Every row belongs to one group in each of 4 separate groupings. Each group adds its own fixed numbers to the row, and there is some noise. The rows also spread widely along 10 directions, which tell nothing about the answers.
Some rows, each with its group in each grouping after it:
[-3.47 -0.23  0.23  2.33  0.65  1.19  0.98 -0.36 -0.32 -0.77  0.31  0.81
  0.57  0.68 -1.47  0.95  0.18 -1.64  0.66 -0.16 -1.89  0.37  1.02]  Fof B N j_658
[ 0.44  4.80 -1.96  0.00 -0.74 -0.14  3.05 -5.35 -0.06  0.61  2.35 -0.01
  0.17  1.12 -0.34 -2.14 -3.11 -1.19  5.06  3.80  1.96 -1.54  2.71]  Binu A U j_78
[-0.15  1.56  0.27  0.16  0.26  0.04  1.85 -0.11 -0.81 -1.34  1.83  0.67
 -0.77  1.06 -1.49 -0.20 -0.01 -0.58  3.03  0.80  1.35  0.80  0.55]  Lilem B U j_916
[ 3.98  0.35  0.59 -0.76 -0.13  1.41  2.97 -0.41  1.25 -1.42 -1.79 -0.67
  0.00  0.01  1.16 -2.29  1.72  0.02  4.35  1.85  1.55 -0.70 -0.27]  fus A N j_439
[-0.16 -0.01 -1.07  1.02 -0.35 -0.60 -3.85 -1.94 -0.01 -1.38 -0.21  1.83
 -1.60 -1.03  1.18  0.52  1.67 -0.94 -0.70 -3.18 -0.95  0.02  0.07]  Lilem S K j_916
[ 3.13  1.54 -0.82 -0.91 -1.38  1.27  1.39 -5.12 -0.34 -2.52 -2.25  0.43
 -1.41 -0.23 -1.90  1.23  0.42  0.33  3.51 -1.38 -0.56  2.10  0.21]  Binu S J j_658
[ 0.98 -0.88  0.75  0.49  0.73  2.20 -1.02 -0.96  1.70 -2.05  0.81 -0.33
  0.46  0.26  3.10 -1.05  2.21 -2.33 -0.71  0.95  0.74 -1.65 -0.26]  fus S J j_78
[-1.64 -2.79 -0.36 -1.62 -0.75  1.81  2.81 -3.50 -0.23 -0.59  1.10 -0.92
 -3.35  1.80 -3.44  2.96  2.10  1.78  2.36 -1.30  3.47  3.20 -0.91]  Fof S K j_439
[-3.08  0.50 -0.06  0.55  0.21  0.65  0.68  0.70  0.06 -0.54  0.71  0.94
 -1.31  0.15 -0.45  0.44  0.73 -1.32  1.27 -0.33 -0.99  1.05  1.35]  Lilem B K j_78
[ 0.97 -0.43 -0.31  0.12 -1.51  3.81  0.76  0.24 -0.39 -0.51 -4.44 -0.87
  0.95 -0.74 -0.52  1.96  2.40 -0.58  1.17  0.11 -2.44  0.08  1.13]  Lilem B J j_658
[-1.88 -1.00  0.29  0.09 -0.67  0.60  2.82  1.95 -0.72  0.93  0.16  0.29
  0.73  1.35 -2.60 -0.73  1.14  1.78  3.71  0.20  1.25 -1.26 -0.27]  Fof B U j_658
[-2.37  1.61  3.30  1.58  2.76 -0.26  1.22 -1.39  1.05 -3.87  4.00  3.22
  1.63  1.18 -2.80  0.03 -0.25 -1.04  0.67 -3.64 -1.62  1.55 -1.13]  Binu S U j_439
[-1.04  3.42  0.26  2.07  1.65  1.19  4.04 -0.13  0.39 -1.18  1.09  0.10
  4.29  1.74 -0.87 -1.92 -2.10 -1.42  3.83  2.43 -1.81 -1.75  2.13]  Binu B N j_78
[ 0.78 -2.01  1.48  1.99  1.61 -2.22 -0.33  4.13 -0.42 -1.18 -0.24 -0.56
 -2.82  2.09  3.11 -2.92  0.51 -0.95  1.68  2.96  1.08 -1.34  0.77]  Fof S K j_78
[-0.71  2.78 -2.22  2.41  0.32  0.61 -0.49 -2.15 -1.06 -0.55  1.97 -0.88
  2.65  0.90  1.82 -0.16 -1.64 -2.51  0.55  2.51  0.45 -1.90  2.62]  Lilem S K j_78
[-0.39  1.43  1.88  1.38  1.02 -1.28 -0.83 -0.33  1.33 -1.40  0.85  2.88
 -1.38 -0.35  1.06 -2.21  0.09 -1.74  1.10 -0.58 -1.48 -0.89  0.26]  Binu A U j_439
[-1.18  1.40  1.13 -2.22  1.03  2.11  4.05  4.27 -0.21  0.03  4.83 -0.47
  1.27  0.46 -1.27 -0.09  1.75 -1.45  1.99  3.02  4.40  2.85  0.07]  Fof S J j_658
[ 2.92  2.51 -1.55 -0.60 -0.92 -0.07  0.94 -1.28 -1.65 -2.24 -0.68 -0.04
 -3.25 -0.73  1.02  0.08 -0.08 -1.78  2.97  1.78  1.20  2.84  1.56]  Lilem B K j_658
[ 1.93 -1.97  0.10  0.98  0.88  1.42 -0.95 -1.26 -1.49 -3.06  3.71 -0.65
  0.22  1.30  0.47  1.47  1.83 -0.36 -1.18  0.14  4.84  0.74 -2.08]  Lilem S J j_439
[-0.53  1.32 -3.32  1.39 -0.51 -0.85 -1.27 -2.02 -1.00  0.83  1.52 -0.46
 -0.76  1.07  2.45 -1.50 -1.68 -1.12  1.28  3.35  2.57 -2.56  2.27]  Binu S K j_78
[ 3.29 -0.63 -0.30  1.12 -0.92 -0.38  1.85 -3.09 -0.90 -1.08 -1.64 -2.04
 -2.27  2.37  0.69 -0.50 -0.74  0.25  4.32  3.46  1.90 -1.73  1.38]  Lilem S U j_439
[-3.88  2.15 -1.65 -0.86 -1.74  1.61  1.30 -1.69  0.57  2.53  1.54  0.34
  0.14 -0.70 -0.95  1.11  0.08 -1.50  1.92  1.09  0.09 -0.83  2.52]  Lilem S U j_658
[-2.91  0.17 -0.56  0.03  0.34  3.10  1.38 -2.00  2.04  0.93  2.51 -1.14
  1.62  0.74  1.37  0.61  0.93 -2.36 -0.40  1.56  1.19 -1.58  1.46]  Lilem S K j_439
[-5.50  1.08 -1.15 -0.47 -1.35  3.75  2.06 -5.37  2.17  2.23 -0.16  0.62
  0.32 -0.20 -1.74  1.75  0.93 -1.78  1.02 -0.44 -2.58 -1.10  2.31]  Fof B J j_658
[ 0.24 -0.36 -1.95  0.34 -1.03 -0.18 -0.93 -3.24  0.22  0.41 -0.06  0.42
 -2.19  0.15  2.14 -1.63  0.83 -0.25  1.59  0.65  1.73 -2.06  0.50]  Fof B K j_439
[-7.66 -1.34  0.49  3.00  1.30 -1.22 -1.16  0.52  0.24  0.58  2.37  0.36
 -5.62  2.40  1.40  1.40 -1.03 -4.93 -1.76  4.88 -0.34 -0.61  3.79]  fus S U j_916
[-3.14  0.85 -0.21  3.85  1.52 -0.96 -1.38  1.64  0.11 -0.66  0.29  2.43
  2.72  0.88  1.08 -2.59 -0.85 -1.01 -0.01 -0.91 -2.83 -4.41  0.92]  Binu B K j_658
[-2.16  0.65  1.01  4.30  1.13 -0.88 -2.89 -2.93  1.45 -0.49  0.50  1.88
  0.44  0.54  3.22 -2.61 -0.79 -3.31 -0.82  0.16 -3.40 -4.32  1.66]  Fof A U j_78
[ 3.46 -0.99  2.03  0.34  1.45 -1.77 -0.33  4.00 -0.09 -2.70  0.85  0.91
 -2.97  0.76  2.77 -2.84  1.28 -1.19  1.61  2.09  2.36  0.11 -0.81]  Binu S J j_658
[ 2.14  2.29 -2.46 -0.53 -2.27  0.17 -1.88 -1.43 -0.75  0.38 -1.67  1.22
 -0.74 -2.07  1.08 -0.81  1.11 -0.35  2.32  0.02  0.06 -1.06  1.03]  Lilem B U j_916

New rows, each followed by its group in each grouping:
[ 0.12  0.81  2.13  1.97  1.00 -2.79  0.63  1.36 -0.77 -1.82  0.55  1.82
 -3.25  0.89  0.04 -1.70 -0.69 -1.22  3.28  0.75 -0.49 -0.15  0.80]  Lilem A U j_658
[ 1.53  0.48 -0.52 -0.15 -0.55  0.07  1.11  1.44 -1.22 -1.36 -0.83  0.48
 -0.64  0.10  0.00 -0.87  1.39  0.69  3.33  1.77  1.76 -0.54 -0.04]  fus B J j_439
[ 1.09 -2.05  1.60  0.96  1.58  0.27 -1.84 -0.98  0.73 -2.12  3.51  0.99
 -1.86  0.78  2.01 -1.12  2.54 -1.36 -1.37 -0.61  3.40 -0.07 -2.07]  Fof A J j_916
[ 4.93  1.38 -0.17  0.03 -0.36  0.92 -0.34 -3.59  1.96 -1.54 -1.47  0.23
  1.99 -0.06  3.14 -3.76  0.81  0.07  2.87 -0.01 -0.35 -3.98 -0.29]  Binu S J j_78
[ 2.42 -0.78  2.17 -0.36  0.70 -1.79  1.71 -0.51  0.77 -2.61  0.40  0.99
 -4.24  1.74  0.42 -2.38  0.29 -0.09  3.99  0.25  1.61  0.45 -0.66]  Binu S U j_658
[-0.43  1.88 -0.05  1.17  0.35  0.92  0.25  1.24  0.45  0.57  1.30  0.56
  1.57  0.08  1.79 -1.67 -0.36 -2.15  0.53  3.20  0.96 -2.10  1.45]  Binu A U j_439
[-3.23  2.98 -3.40  0.01 -1.67  4.45 -0.13 -4.58 -0.49  1.13  1.53  0.12
  3.76 -1.13 -1.78  3.27  0.71 -1.59 -0.59 -0.30 -0.23 -0.41  1.89]  Lilem B J j_916
[-0.04 -0.51  0.35  2.04  1.11 -0.18  1.03  2.60  0.35 -0.25 -1.55 -0.57
  0.17  1.79  0.95 -1.44 -0.20 -0.80  2.26  3.04 -0.66 -2.06  1.65]  Binu S N j_916
[ 1.11  0.67  0.96  1.13  0.31  0.43 -0.16  0.81  0.39 -0.99 -1.41  0.16
  0.17  0.07  1.80 -0.45  1.11 -1.30  1.36  1.54 -1.42 -1.44  1.25]  Lilem S J j_439
[-0.55  0.93  1.59  0.18  0.67  0.95  0.87  0.47  0.58 -2.51  1.11  0.77
 -0.22  0.10 -0.33 -0.01  0.92 -2.04  1.42  0.05 -0.40  1.69  0.11]  fus S U j_78
[ 2.72  1.60  1.38  0.86  1.23 -2.27 -1.20  0.82  0.73 -2.06  1.47  1.31
 -2.20 -0.09  4.15 -3.16  0.52 -2.27  1.65  2.10  0.63 -1.72  0.65]  Lilem S J j_439
[-0.91 -1.81  1.29  4.81  2.41  0.17 -2.43  4.89 -0.75 -2.42 -1.19  0.11
  3.44  1.45  2.69 -0.79  1.00 -1.92 -2.11  1.05 -2.03 -3.30  0.34]  fus S K j_439
[-0.16  2.34  0.24  0.36  0.22 -0.35  0.77  3.52 -0.73 -0.82 -1.57  0.99
  0.71 -0.21 -0.51 -0.58  0.78 -0.75  3.12  1.82 -1.58 -0.17  1.90]  fus S J j_916
[-3.64  1.19 -0.65  1.15 -0.28  1.92  2.43 -0.46 -1.18  0.53  0.02  0.47
  1.80  0.71 -3.05  1.68  0.02 -0.54  1.97  0.78 -1.25  0.17  1.66]  Fof B J j_658
[-1.69  2.79 -1.67  1.22  0.56 -0.05  0.72  2.40 -2.15 -0.65  1.76 -0.03
  1.72  0.33  0.10  0.39 -0.72 -1.67  1.27  3.25  1.47  0.55  2.08]  fus S K j_439
[ 5.56 -1.76  1.38  0.33 -0.14  1.00  0.28 -0.63  1.45 -1.89 -2.85 -1.00
  0.17  0.70  3.22 -2.61  2.44  0.24  2.51  0.31  0.32 -3.37 -0.98]  Lilem S J j_658
[ 0.43  0.97 -0.36  1.84 -0.02  0.13  1.04 -2.90 -0.98 -0.83 -0.97 -0.37
  0.13  1.45 -0.39  0.45 -0.65 -0.60  2.47  2.19 -0.57 -1.09  1.79]  Fof S J j_439
[-0.49  0.89 -0.35 -0.17 -0.03  1.88  1.63 -2.48  0.75 -0.50  0.93  0.22
  0.58  0.73 -0.54  0.16  0.35 -0.91  1.70  0.72  0.68 -0.52  0.66]  Binu S J j_658
[-2.17 -0.29  2.41  1.47  1.54 -1.76 -0.15 -3.24  3.90 -1.65  2.12  2.56
 -3.76  1.56  3.38 -4.68  0.07 -2.61  1.97  0.07 -1.52 -4.22  0.32]  fus B U j_78
[ 0.81  0.52 -0.58  1.38 -0.02  2.81 -1.69 -2.25  0.29 -0.81 -0.74 -0.33
  3.05 -0.27  1.18  0.64  1.71 -1.83 -1.13  0.05 -0.98 -1.51  0.54]  Fof S J j_916
[-0.19 -0.14 -0.91  0.62 -0.26  0.29 -0.03 -1.57 -0.09 -0.73 -0.12  0.67
 -0.94  0.56 -0.30 -0.65  0.44  0.34  1.81 -0.88  0.77 -0.30  0.10]  Binu A K j_78
[ 1.38  2.83 -0.84  0.87  0.08 -2.13 -1.04 -0.50 -0.21 -0.96  0.42  1.77
  0.40 -0.64  1.85 -2.54 -0.14 -0.11  2.79 -0.63 -0.29 -1.92  0.87]  Lilem S K j_439
[-3.76  1.86 -2.32  1.30 -0.07 -1.07 -0.20 -0.22 -1.68  0.44  3.11  0.49
 -2.62  0.61  0.66  0.16 -1.31 -2.11  1.33  2.82  1.61  0.32  2.77]  Lilem B K j_78
[ 7.76  1.75  1.01 -2.10 -0.37 -1.70  2.07  1.69 -0.86 -3.07  0.72  1.00
 -1.06 -0.47  0.92 -4.20  1.61  2.35  6.36  0.00  4.23  0.32 -2.46]  Lilem B U j_439
[-4.35  1.70  3.09  2.20  3.76  1.56  0.08 -2.12  3.69 -2.80  5.17  2.39
  1.29  0.68  2.70 -2.21  0.19 -5.65 -2.68 -1.28 -2.97 -0.18  0.79]  Fof B K j_78
[ 0.32 -0.14  0.06  0.85 -0.60  0.01 -1.73  1.79 -1.37 -0.84 -0.66  0.74
 -0.77 -0.65  0.13  0.38  1.37 -0.68  0.71 -0.09 -0.05  1.19  0.27]  Fof S U j_78
[-0.24  3.90  4.14  2.02  3.41 -0.63  2.10  1.82  0.20 -4.78  2.18  2.46
  1.14  0.76 -1.26 -0.41 -1.41 -3.62  1.21  0.36 -3.23  3.38  1.10]  Binu S U j_439
[ 2.22  2.58 -0.68 -3.38 -0.31  3.36  3.53 -1.40 -0.13 -1.33  2.78 -0.61
  2.12 -0.81 -2.02  0.91  2.07  0.22  2.56 -0.57  3.92  4.43 -0.88]  Fof S K j_439
[ 2.27  1.48 -0.89  0.64  0.00  2.21  1.70 -5.12 -0.60 -3.22  0.12 -0.90
  0.97  1.00 -0.54  0.72 -0.15 -0.80  2.31 -0.60  0.33  1.08  0.40]  Lilem B K j_78
[-0.18  1.55 -2.31 -1.18 -2.39  3.92  0.87 -3.93  1.24  2.22 -0.50 -0.96
  2.38 -1.13  0.56  0.48  1.61 -0.31  1.82  0.98  0.76 -2.36  1.41]  Lilem A J j_78
[ 1.35 -1.76 -0.40 -0.04 -0.92  2.83  1.60 -3.16  0.50 -0.62 -0.05 -1.72
 -1.07  1.32  0.71  0.14  1.13 -0.90  1.50  1.51  2.45 -1.29 -0.09]  Lilem B U j_658
[-2.26  0.34 -0.85  2.14 -0.14  1.58  1.77 -5.85  0.84 -0.45 -1.30 -0.55
  0.23  2.14 -0.45  0.06 -0.92 -0.93  2.28  0.18 -2.40 -1.94  2.06]  Fof B K j_78
[ 1.70 -2.95  0.76 -1.60  0.17  0.44  1.49 -3.45  0.96 -2.63  2.56 -0.26
 -4.10  1.69 -0.29  0.29  2.50  1.37  2.22 -2.04  4.84  1.93 -2.53]  Lilem S K j_439
[-3.62 -0.93  1.09  0.80  0.88  2.57  2.31 -1.48  1.07 -0.36  2.08  0.67
  2.08  1.48 -2.05  0.50  1.47 -0.43  0.73 -1.20 -0.23 -1.28 -0.49]  Fof B J j_658
[-2.20  1.86 -0.17  0.16  0.46 -0.39 -1.31  4.22 -2.63 -0.62  3.89  2.39
  0.28 -1.59 -1.75  1.05  1.31 -0.86 -0.09 -0.41  2.20  3.66 -0.17]  Fof A J j_78
[-0.07  1.02  0.78 -2.97 -0.43  1.96  1.09  3.90  2.27  1.19  1.02  0.80
 -2.31 -2.62  1.55 -1.02  3.49 -2.07  1.58  1.14  1.62  2.42  0.59]  Lilem A N j_916
[-2.90  0.52 -1.68 -0.61 -0.90  4.04  0.56 -0.20  0.79  1.79  0.78 -0.06
  2.99 -0.13 -0.86  1.03  1.82 -0.49 -0.21  0.93  0.84 -1.70  0.83]  Binu B J j_916
[ 0.11  6.45 -3.55  0.26 -1.44 -0.89 -0.55  0.24 -3.27 -0.24  0.31  0.47
 -0.11 -1.79  0.55  0.65 -1.93 -3.17  2.80  5.03  0.19  1.96  4.37]  fus S J j_78
[ 3.57  2.31  0.95  1.81  1.48 -0.60 -0.31 -2.12 -0.11 -3.61  1.60  1.04
  1.32  0.87  1.60 -2.12 -0.99 -1.54  1.26  0.57  0.52 -0.77 -0.27]  Binu S U j_439
[-1.15  0.92  1.85  2.95  1.67  1.15 -0.17  0.41  0.16 -1.41  1.52  0.82
  1.93  0.55  0.99 -0.47 -0.10 -3.69 -1.13  1.11 -1.29 -0.55  0.87]  Fof A U j_658
[ 2.90 -0.01 -1.13  0.09 -0.62  1.71 -0.27  1.09 -1.96 -0.94 -0.15 -0.60
  1.14 -0.49  0.86  0.15  2.01 -0.13  0.66  1.84  2.98  0.33 -0.56]  Fof B J j_439
[ 0.06  0.48  0.79  0.54  1.51 -1.30 -0.08  1.83  0.23 -2.50  2.17  2.04
 -1.89  0.64  1.42 -2.66  0.26 -1.03  1.28 -0.42  1.04  0.50 -0.44]  Binu B K j_78
[-1.31  2.09 -0.58  0.95  0.28 -0.17  0.73 -3.79 -0.13 -1.82  3.07  0.80
 -0.07  1.01 -0.82 -0.22 -0.96 -1.46  2.35  0.45  0.99 -0.11  0.83]  fus S U j_78
[-1.76  1.31  0.06  2.11  0.49  0.24 -0.02 -0.69 -0.23 -1.10  1.15  0.96
  1.06  0.58  0.04 -0.39 -0.10 -1.14  1.36  0.38 -1.38 -1.76  1.22]  Lilem B J j_78
[ 1.12  4.65 -0.39  0.48  0.66  1.35 -0.11  0.64 -1.79 -2.56  2.59  2.01
  3.35 -1.79 -0.50  0.03  0.35 -2.52  0.22 -0.36 -0.15  2.57  0.26]  Fof B J j_658
[ 1.80  4.22 -0.86 -0.20 -0.25  0.59  2.17  1.39 -1.99 -1.95 -0.11  0.67
  1.88 -0.63 -0.97 -0.37  0.04 -0.68  3.82  2.46  0.57  1.16  1.33]  fus B J j_439
[ 2.76  2.39 -0.55 -1.75 -1.89  1.36  1.52 -1.14 -1.23 -1.39 -2.98  0.71
  0.64 -1.70 -3.02  1.99  2.08  1.92  4.42 -2.17 -1.15  2.60  0.13]  Lilem S J j_439
[ 4.78  2.96 -1.78  2.79  0.18 -2.01 -4.66  2.16 -2.31 -2.03 -0.33  2.22
  3.93 -1.52  3.69 -3.30 -0.27 -0.68  0.11  0.16 -0.08 -3.55 -0.19]  Binu S J j_658
[ 3.15  2.21 -2.51  1.59 -1.21  2.04 -0.50  1.13 -2.00 -0.01 -1.89 -1.22
  5.43 -0.17  0.58 -0.67 -0.47  0.14  1.70  2.39  0.43 -2.48  1.12]  Binu S U j_78
[-0.95 -0.41  1.35  3.01  0.80 -0.57 -3.61  1.08  0.97 -1.34 -0.04  1.94
 -1.97 -0.62  4.40 -1.73  0.69 -4.12 -2.05  0.45 -2.46 -2.52  1.13]  Lilem B U j_658
[-2.29 -0.34 -1.56  1.55 -0.88 -0.21 -1.82  2.28 -1.41  2.50 -0.26  0.04
 -2.56 -0.43  2.09 -0.01  0.61 -2.18 -0.26  4.30  1.23 -1.55  2.40]  Fof A J j_658
[ 4.11  2.96 -0.51 -0.41  0.40 -2.92  2.09 -1.03 -1.00 -2.10  0.72  0.24
 -2.41  1.38  0.57 -2.91 -1.00  0.51  6.19  1.63  2.49  0.09  0.95]  Lilem S K j_916
[ 1.77  1.74  0.01 -0.08  0.28  1.85  2.19 -1.15  1.77 -0.51 -0.16 -0.87
  1.34  0.39  3.15 -2.70  0.58 -1.78  2.36  2.54  0.31 -2.60  1.33]  Lilem B K j_439
[ 2.00  0.68  0.96  0.37  0.49  0.68  1.56 -1.92  0.89 -1.03  2.38 -0.43
 -0.33  1.08  1.83 -1.96  0.35 -1.35  2.14  2.40  2.91 -1.62  0.07]  Lilem A U j_439
[ 0.08 -0.53 -0.72  2.41 -0.10  3.65 -0.47  2.72 -2.17 -1.10 -0.48 -1.73
  4.72  0.35 -0.25  1.71  1.14 -1.38 -1.13  2.35  1.16 -0.58  0.31]  fus A U j_78
[-2.28 -2.13  3.42  4.71  4.19 -1.16  2.08 -3.15  2.24 -3.58  3.09 -0.27
 -2.50  5.19  2.90 -2.69 -1.84 -3.74  0.50  2.33 -0.70 -3.73  1.05]  Lilem B K j_658
[ 2.34 -0.17  1.12  0.92  0.11  2.08 -2.60  1.42  0.84 -1.63 -2.45  2.09
  3.30 -1.90  1.00 -0.87  3.27  0.38 -0.98 -3.50 -2.05 -1.50 -1.75]  Binu A J j_439
[ 1.31  0.34 -0.02 -0.58 -0.03  0.43  1.06  0.72 -0.04 -0.27  2.83 -0.72
 -0.53  0.55  1.64 -1.19  0.80 -1.00  1.87  2.97  4.06 -0.64  0.27]  Lilem S U j_439
[ 2.67  0.70 -1.76  2.02 -0.53  0.06 -0.03  0.91 -3.09 -0.12 -0.93 -1.32
  2.80  1.18  0.44 -0.40 -0.14  0.90  2.33  3.65  2.09 -2.50  1.01]  Fof S J j_439
[-2.68  2.84 -0.70  1.65  0.53 -1.64 -0.52  0.75 -0.79 -0.35  1.35  1.54
 -0.64  0.43  0.10 -0.48 -0.82 -2.07  1.79  2.48 -0.62 -1.07  2.57]  fus S J j_916
[ 0.68  0.66  0.17  0.02  0.85  0.14  1.33 -1.79  1.19 -1.31  2.72 -0.11
 -0.88  1.10  1.92 -1.87  0.29 -1.62  1.97  0.73  2.08 -0.77  0.28]  Lilem S K j_658
[ 1.79  2.61 -1.12  1.02 -0.24 -1.61  1.68 -0.91 -0.59  0.06 -1.12 -0.28
 -0.29  1.52  1.02 -2.73 -1.94 -0.01  5.20  4.16  0.06 -3.01  2.60]  Binu S J j_78
[ 1.08  0.45 -2.61 -0.19 -0.50 -0.53  1.21 -1.99 -2.08 -1.49  2.66  0.15
 -1.20  1.19 -0.54 -0.72  0.10  1.14  3.37  1.21  5.31  0.16 -0.66]  fus B K j_439
[ 1.11  0.89 -0.72  0.85 -0.30  2.09  0.46 -2.58 -0.11 -0.97  1.30 -0.58
  1.11  0.37  1.45 -0.56  0.10 -2.01  0.74  1.45  1.39 -1.69  0.56]  Lilem B U j_658
[-0.50 -1.04 -2.50 -0.63 -1.98  4.10  1.41 -1.67 -0.89  0.96 -1.36 -2.39
  1.65  0.29 -1.12  2.91  1.67  0.22  1.02  0.47  1.68  0.22  0.85]  Lilem S K j_658
